There are 5 ways to turn a row about zero (a turn may also mirror it). The second row of each pair is the first, turned, with some noise. The first 45 pairs use one turn. New pairs use 2 turns, one after the other, and a turn may come again.
Known pairs, each followed by its turns in order:
[ 1.23 -2.00 -0.54 -1.38  0.63  0.07 -1.08 -1.34]
[ 0.41 -0.34  0.66 -2.65  0.14  0.02  1.50 -0.78]
N

[-0.20  3.06  1.76 -1.21  0.98  1.39 -0.03  1.23]
[-0.18  1.47 -3.43 -0.06  0.12 -0.73 -1.49  1.48]
Y

[-1.48 -0.82 -3.82 -1.11 -0.29  0.83  1.59 -3.03]
[-1.68  0.75  1.40  0.62  0.97 -3.79  1.51  2.76]
V

[-0.17  0.23 -0.13 -0.72 -0.47  1.73  0.19 -0.91]
[ 1.31 -0.01 -0.12  0.95  0.42  0.20 -1.13  0.53]
Y

[ 0.48  0.82 -0.79  0.52  0.78 -0.32  1.37  1.19]
[-0.09 -0.67 -0.95 -0.84  0.30 -0.23  1.34  1.33]
Y

[-0.69 -1.47 -0.15  0.31  3.24  0.51 -0.47 -1.39]
[ 0.64  2.70  1.88 -0.65  0.08  1.40  0.85  1.13]
Y

[-0.33  0.22  0.86  0.18 -0.20 -2.59 -1.47 -0.45]
[ 2.51  0.86 -0.32 -1.09  0.27  0.93 -0.02  1.14]
Q

[-0.05  0.12  0.83  1.17  1.20  0.19 -0.14 -0.58]
[ 0.70  1.04 -0.17 -1.12 -0.46  0.82  0.13 -0.10]
Y

[ 0.52  0.38  0.33  1.23 -0.70  0.39 -0.04  0.66]
[ 1.27  0.42  0.41 -0.71  0.51  0.08  0.81  0.19]
G

[-0.40  1.48  0.13 -0.13  1.38  1.55  0.92 -0.07]
[-0.07  1.91 -0.11 -1.11 -1.34  0.47 -0.87  0.36]
G

[-0.49  1.39  1.53  1.05  0.98 -2.42 -0.92  0.10]
[-0.45 -1.01 -1.47  1.59 -2.47  0.13  0.39 -0.94]
N

[-0.91 -1.98 -2.23  1.42 -3.29 -0.11  0.00 -0.24]
[ 0.68  2.33 -2.65  0.83 -1.83 -1.06 -0.66 -2.24]
Q

[ 2.30 -0.83 -0.90  0.97  0.01  3.82  0.49 -1.45]
[ 0.96 -1.05 -1.73 -4.05 -1.66  0.68  0.32 -0.15]
G

[-0.18 -0.90 -1.34  0.62 -1.90  0.70 -1.03  1.16]
[ 1.73  0.76 -0.47  0.19  1.14 -1.87 -0.73 -0.95]
V

[-0.26 -1.46 -0.34  0.17  2.09 -1.70 -0.09 -2.48]
[-1.97 -1.69  0.57  0.90 -0.75  2.44 -0.58 -0.57]
G

[ 0.96 -0.88 -1.83  1.10 -1.71 -0.04 -0.36  1.02]
[-0.72 -2.54  0.40  0.42  0.76  1.06  0.70 -0.79]
Y

[ 3.16 -1.36  0.89 -0.82 -1.19 -1.35  0.95 -0.57]
[-0.80  0.45  0.44  1.84  0.76  1.08  2.44 -2.31]
V

[ 0.12 -0.78 -1.39  0.01 -0.57  0.07 -0.51  1.30]
[-0.43  0.04 -1.24 -0.74  1.36 -0.22 -0.25  0.21]
N

[ 0.90 -1.58 -0.33  0.98 -0.17  0.56 -3.82  0.85]
[ 0.75  1.88 -3.14 -0.21 -0.66 -1.00 -0.87 -1.94]
V

[0.92 2.10 0.04 0.49 0.05 1.07 0.20 0.14]
[-0.51 -0.09  1.08  2.01  0.52 -0.10  0.63  0.44]
Q

[ 1.08 -1.10  0.15  0.02  0.32  0.19  3.69 -0.39]
[-1.59  1.10  2.23  0.37  0.28 -1.12  1.35  2.22]
N

[-0.34  0.05  0.09 -0.17  2.11 -1.35  0.25 -0.76]
[ 0.93 -1.13  0.51 -1.46  1.26  0.66  0.72 -0.30]
Q

[-1.86 -2.50  1.98 -1.71 -0.84  0.68 -1.25 -0.60]
[-2.42 -1.53  1.68 -1.09  1.30 -2.22 -1.08 -0.94]
G

[ 0.11 -0.42  0.51 -2.41  3.82  0.38  1.17 -0.35]
[-1.34 -2.76  2.15 -2.57  1.21  0.14  0.47 -0.21]
Q

[ 0.12  0.15 -0.47 -0.40  0.15 -0.35  0.05 -0.58]
[ 0.49  0.09  0.46 -0.20  0.06 -0.31  0.22 -0.34]
Q

[ 2.53 -1.14 -0.46 -1.93 -3.82 -0.27  0.09 -0.28]
[-2.69 -0.98  2.02 -2.98  1.22  0.64 -1.93  0.01]
N

[ 1.17  1.14  0.52  0.68  1.84 -1.16 -0.73 -0.10]
[ 1.07 -0.75  0.78  0.10  2.29  0.25  0.49  1.25]
Q

[-0.18  2.65 -3.82  3.22  0.48  2.40 -1.33 -0.23]
[ 0.90  2.91 -2.98 -1.91 -0.03  2.90  2.60 -1.58]
G

[ 1.06  1.41  1.07  0.63  1.14 -0.45 -2.24  0.24]
[ 0.88 -2.23 -1.17  0.24 -1.32  1.35  0.30 -0.37]
N

[ 0.44  1.67 -1.47  0.31 -1.44 -0.59  0.04 -0.34]
[-0.89 -1.06  0.79  0.23  1.05 -1.35 -1.10 -0.89]
V

[-1.68  0.59  1.52 -1.12 -0.71  0.65  3.82 -0.20]
[ 0.31  1.14  0.44 -0.71  0.79 -0.67 -3.85  2.26]
G

[-1.29 -1.49  2.51 -0.54  3.82  0.11  1.70  0.43]
[-0.30  0.40  3.46 -0.05 -2.23  0.48 -3.22 -0.90]
G

[-0.54 -1.51  3.82  3.82  0.21  1.63 -1.69 -3.82]
[ 1.71 -3.55 -4.21  1.05 -1.84 -0.73  2.46  2.55]
Q

[ 0.95 -0.34 -0.33 -0.55  1.96  0.07  1.17 -0.85]
[-1.29  0.03 -0.14  1.38 -0.87  0.57  0.78  1.35]
V

[ 1.49 -0.22 -0.40  1.78  1.24  0.37 -1.56  0.66]
[ 0.07 -0.21 -2.12  1.01 -1.67 -0.39 -1.01 -0.92]
V

[-0.53 -2.12 -0.39  0.88 -3.82  0.98  0.70  0.53]
[-0.58  1.31 -2.40  1.10 -2.78 -0.66 -1.74 -1.26]
Q

[-0.79  0.23 -0.08 -1.02 -0.47  1.06  3.82 -3.82]
[ 4.52 -0.58  1.54  0.40 -1.10 -2.18 -0.66  1.74]
Y

[ 0.15  2.77  0.59  1.36 -0.79  0.24 -2.30  0.38]
[-0.42 -0.91 -0.28 -1.46 -0.85 -0.44 -2.64 -2.21]
V

[ 0.31  0.43  0.96  0.45  0.10  2.14 -0.12  0.53]
[ 0.94  0.53 -1.49 -0.05  1.20  0.81 -0.76 -0.03]
Y

[ 3.82  0.32 -0.95  0.44 -0.35 -0.75 -1.84  2.45]
[-1.59 -3.50 -2.04 -1.53  1.04  1.46  0.31  1.26]
N

[-1.13  1.06  0.88 -1.88 -0.98  1.22 -2.01  0.03]
[-0.62  1.04 -1.09  2.21 -0.30 -0.02 -2.34 -0.35]
Y

[-0.18 -0.12 -2.21 -0.38 -0.48 -0.04  0.82  0.19]
[-0.99  1.00 -0.19 -0.12  1.95  0.35  0.34 -0.32]
N

[-0.62 -2.04  0.41  0.19 -0.25  0.35 -1.46 -0.60]
[ 0.60  1.51 -1.42 -1.19 -0.38 -0.69  1.17 -0.11]
V

[-1.03  0.03 -0.61  0.72 -1.10  1.93  0.00  3.82]
[ 2.56  1.89 -0.33 -0.76  1.39 -1.88 -0.12 -2.13]
G

[-0.74  0.19  0.49 -0.57  1.53  1.88  1.48  0.76]
[ 1.75  0.19  0.96  1.51  1.01 -1.12  0.57  1.12]
N

New pairs. What belongs after each?
[-0.34 -0.79 -2.38  1.32  0.40 -0.81 -3.46  0.18]
[ 3.94 -0.19  1.66 -0.26 -0.94  0.09  0.56  1.40]
G Y

[-0.98 -2.39  1.88 -0.02 -0.07  0.81  0.32  0.96]
[-0.99 -0.26 -1.80 -0.05  1.45 -1.27 -0.13 -2.15]
Q G

[-1.59 -0.37 -0.78  0.16 -0.07 -0.46  0.10 -0.50]
[ 0.17 -0.22  1.01  0.46 -0.92 -0.85  0.44 -0.90]
Q Q

[ 0.49  1.41  3.39 -1.63  1.53  1.44 -0.81 -1.28]
[ 3.93  0.91 -0.02  0.40  1.27  2.11  0.83 -0.08]
Q V

[ 2.39  1.99 -0.10  0.68 -0.36 -3.30 -3.82 -1.60]
[-4.66  0.04 -2.13 -0.06  1.64  2.04 -1.37 -1.62]
V G

[ 0.37  0.29 -1.23 -0.05 -0.61  2.83  0.45  0.88]
[ 1.58 -2.07 -0.82  0.45  0.24 -0.29  1.39  0.85]
N N

[ 0.13  0.56 -0.79 -0.91  0.62  1.27  0.74  1.40]
[-0.74  0.11 -0.39 -0.09  2.10  0.69 -0.08 -1.00]
Y Q

[-0.26 -0.96 -0.06 -0.30 -0.45  0.01  1.72  0.49]
[ 0.15 -0.07  0.61 -1.55  0.02 -0.81  0.96  0.27]
Y Y

[-0.51  0.01 -0.35 -0.30  0.54  0.41 -0.56  2.39]
[ 0.38 -1.28  0.15  0.19 -0.21 -0.94 -0.65  1.94]
Y V

[-0.65  1.47  0.33  1.78  0.96  0.67 -3.82 -1.54]
[-1.29  0.59 -0.11 -1.55  1.58  0.29 -1.40 -3.92]
V N

[-1.14 -2.00 -2.23 -0.03  0.01 -0.48  3.69 -0.05]
[ 2.12 -0.73 -0.04 -1.07 -2.23 -2.50  2.45 -0.04]
Q Q

[-1.54 -1.36  0.13  1.01 -0.50  0.19 -0.11  0.15]
[ 0.17  1.96  0.82 -0.54 -0.12  0.26 -0.79  0.55]
G Y

[-0.97  1.45 -0.22 -1.56  0.41 -0.55  0.43  3.29]
[-0.24 -0.93 -0.26  0.82 -1.52  0.40  3.44  1.10]
Y Y

[ 0.76 -0.45  0.06  0.79 -1.28  0.23  0.89  0.59]
[-0.25 -1.27  0.20 -0.84  0.30 -0.13  1.17  0.57]
G N

[-0.58  1.37  0.42  0.77 -2.74  1.73  1.95 -0.47]
[ 1.04  0.50 -2.50  2.91 -1.54 -0.04  0.40 -0.27]
Q Q

[ 3.39  0.06  0.46  0.43 -2.26 -0.59 -0.72 -0.15]
[ 2.55  0.23  1.89 -0.92 -2.43  0.68 -0.63  0.11]
V Y

[ 3.34 -0.18  1.15  1.43  1.87  0.69 -1.30 -0.06]
[-0.66  2.88  0.00 -0.93  0.45  2.37 -2.04  0.11]
V N

[-0.07 -0.33  1.05 -3.54  1.01 -0.33  0.14 -2.54]
[ 2.13  0.38 -1.34 -2.81  2.45 -0.82 -0.44  0.23]
G V

[-0.90 -0.83  0.37  0.06 -1.01 -0.93 -0.68  0.79]
[ 1.08  1.48  0.27 -0.96 -0.26 -0.15  0.71 -0.15]
N Q

[ 0.23  0.02 -0.06  0.28  0.34 -0.02  1.02 -0.73]
[ 1.05 -0.32  0.13  0.06  0.23  0.32  0.66  0.05]
V V

[ 0.27  0.73 -0.32  0.57 -3.03 -0.03 -1.41 -1.61]
[ 2.35  0.26 -0.84  1.08  0.96  0.49  1.67  2.11]
Q G

[ 0.61 -1.32 -0.11 -1.48 -0.48  0.21 -3.82  1.92]
[-0.07 -0.09  0.67 -3.19  1.38 -0.61  2.33 -1.82]
N N

[ 3.06 -0.06 -0.05 -0.52 -1.37 -0.29  0.42 -0.76]
[-1.60  2.17  1.88  0.14  0.65 -0.48 -0.27 -1.00]
Y Y

[ 1.55 -0.05 -0.76  1.43 -0.80 -3.52  0.33  1.12]
[ 0.60  1.12  1.13 -0.96  1.94  0.28  2.69  1.86]
Y V

[-0.67 -0.22 -0.69 -1.32 -0.90  0.21 -3.82  0.78]
[ 1.18 -0.70 -0.57 -3.05 -1.66 -2.02 -0.72  0.74]
Y V

[ 0.50  0.64  0.14  1.35 -0.46 -0.71 -0.48 -0.68]
[-1.33 -0.97  0.14  0.71  0.16  0.33 -0.67 -0.45]
G Q

[ 0.80 -1.00 -1.10 -0.16 -0.57  0.01 -1.87  0.07]
[-0.80 -0.98 -1.30 -0.56 -0.78  0.73  1.23  0.91]
Y Q

[-0.59 -0.42  0.04  0.54 -1.93  0.97 -2.33 -0.44]
[-0.25  0.79  1.31  1.11  0.32 -1.64  2.16 -0.86]
G N

[-2.80  0.44  0.19  1.90 -0.26  1.40 -1.27 -0.33]
[-2.12  2.17  0.27 -0.36 -1.98  0.11 -1.30  0.98]
G G

[-0.25  0.26 -1.15  1.01  0.50  3.82  0.79  2.29]
[ 1.56  1.51 -0.96  1.77  1.42 -1.11 -1.70  2.89]
V Q

[-1.61  0.53 -2.40  0.02 -1.44 -0.36  1.27  0.23]
[-0.35  1.12 -1.35 -0.07 -1.71  1.56  1.10 -1.67]
G G

[ 2.30  0.09  1.37 -0.49  3.19 -0.87  0.02  0.23]
[ 1.67 -1.28  0.99 -0.23  1.79 -1.87  2.11 -1.43]
N Y

[ 1.47 -0.47 -1.25 -0.61 -0.02 -0.13  0.14 -3.31]
[ 0.48  1.86 -0.57 -1.47  2.31 -1.62 -0.96  0.30]
G N

[-1.45  0.58 -0.46 -0.61 -0.29  0.69  1.42  3.82]
[ 2.64  0.53  1.40  1.00  2.06 -0.88  0.93  1.71]
G Q

[-0.35 -3.82  2.84  1.27 -0.47 -0.96 -1.75  1.05]
[ 2.00 -2.85  1.95 -0.05 -1.59 -0.16  3.28  0.03]
Y Q

[-0.58  0.85  0.74 -2.71  0.57 -2.06 -0.74  2.35]
[ 0.17  2.36  1.09 -1.11 -1.34  2.00 -2.53 -0.11]
Q V

[ 0.21 -0.27  1.97 -0.02  0.62 -0.93  0.07  0.96]
[ 1.00  1.80 -0.99  0.45 -0.30  0.12 -1.00  0.16]
Q V

[-0.42  0.40  0.50  0.96 -0.11  1.87  0.02  1.51]
[ 0.68  0.47 -0.34  0.02  1.42  1.09  1.50  0.68]
Y N

[-0.03 -0.20 -0.58  1.58 -1.15  0.50  0.24  0.18]
[-0.34 -1.30 -0.49  0.18 -0.06 -1.50 -0.18 -0.09]
Q V

[-0.32 -3.64 -0.52 -1.10  0.03  0.12  1.47 -2.55]
[ 1.29 -0.96 -2.17 -1.03 -0.35 -2.49  2.46  1.34]
V Y

[-0.55  0.18 -0.72 -0.14  0.24  0.08  0.70  1.31]
[ 0.43  0.08 -1.19  0.64 -0.66  0.40 -0.39 -0.49]
V V

[ 0.00  0.59  0.98  0.17 -1.68  0.38  0.55  0.03]
[-0.20  0.69 -1.08 -0.14 -0.18  0.23  0.43  1.63]
N Q

[ 2.59  1.79 -0.65 -0.02 -0.47 -0.14 -0.05  1.31]
[-0.83  1.42 -1.43 -2.19 -0.91  1.18  0.40 -0.70]
Q Y

[ 0.13  0.54  0.08 -1.20  0.64 -0.04 -0.28 -0.13]
[ 0.83  0.27  1.02 -0.66  0.24 -0.21  0.01 -0.27]
N Y

[ 1.15 -0.32 -2.50  0.82 -2.60  2.73  0.54 -0.38]
[-2.41 -0.59 -0.76  0.46 -3.68  0.95  0.62 -0.45]
V N

[-1.12  0.04 -0.55 -0.13  0.38  0.48 -2.54  2.16]
[-0.28 -1.71 -1.87  0.89 -1.32  1.10  0.63 -1.42]
N G

[ 0.39 -0.56 -0.32 -0.81  0.02 -0.51 -1.10  1.89]
[-1.47  0.75  0.02 -0.13 -1.54  0.83  0.72  0.14]
G N

[-0.68 -0.06 -0.22 -0.12 -1.86  0.42  0.06 -2.85]
[ 1.67 -1.11  1.60  0.69 -0.73  1.42 -1.49 -1.03]
N N

[ 1.04  0.08  1.26 -0.05 -2.19  1.91 -0.63 -3.73]
[-0.95  1.28  0.09  3.21  1.82 -2.42  2.05  0.52]
G Y

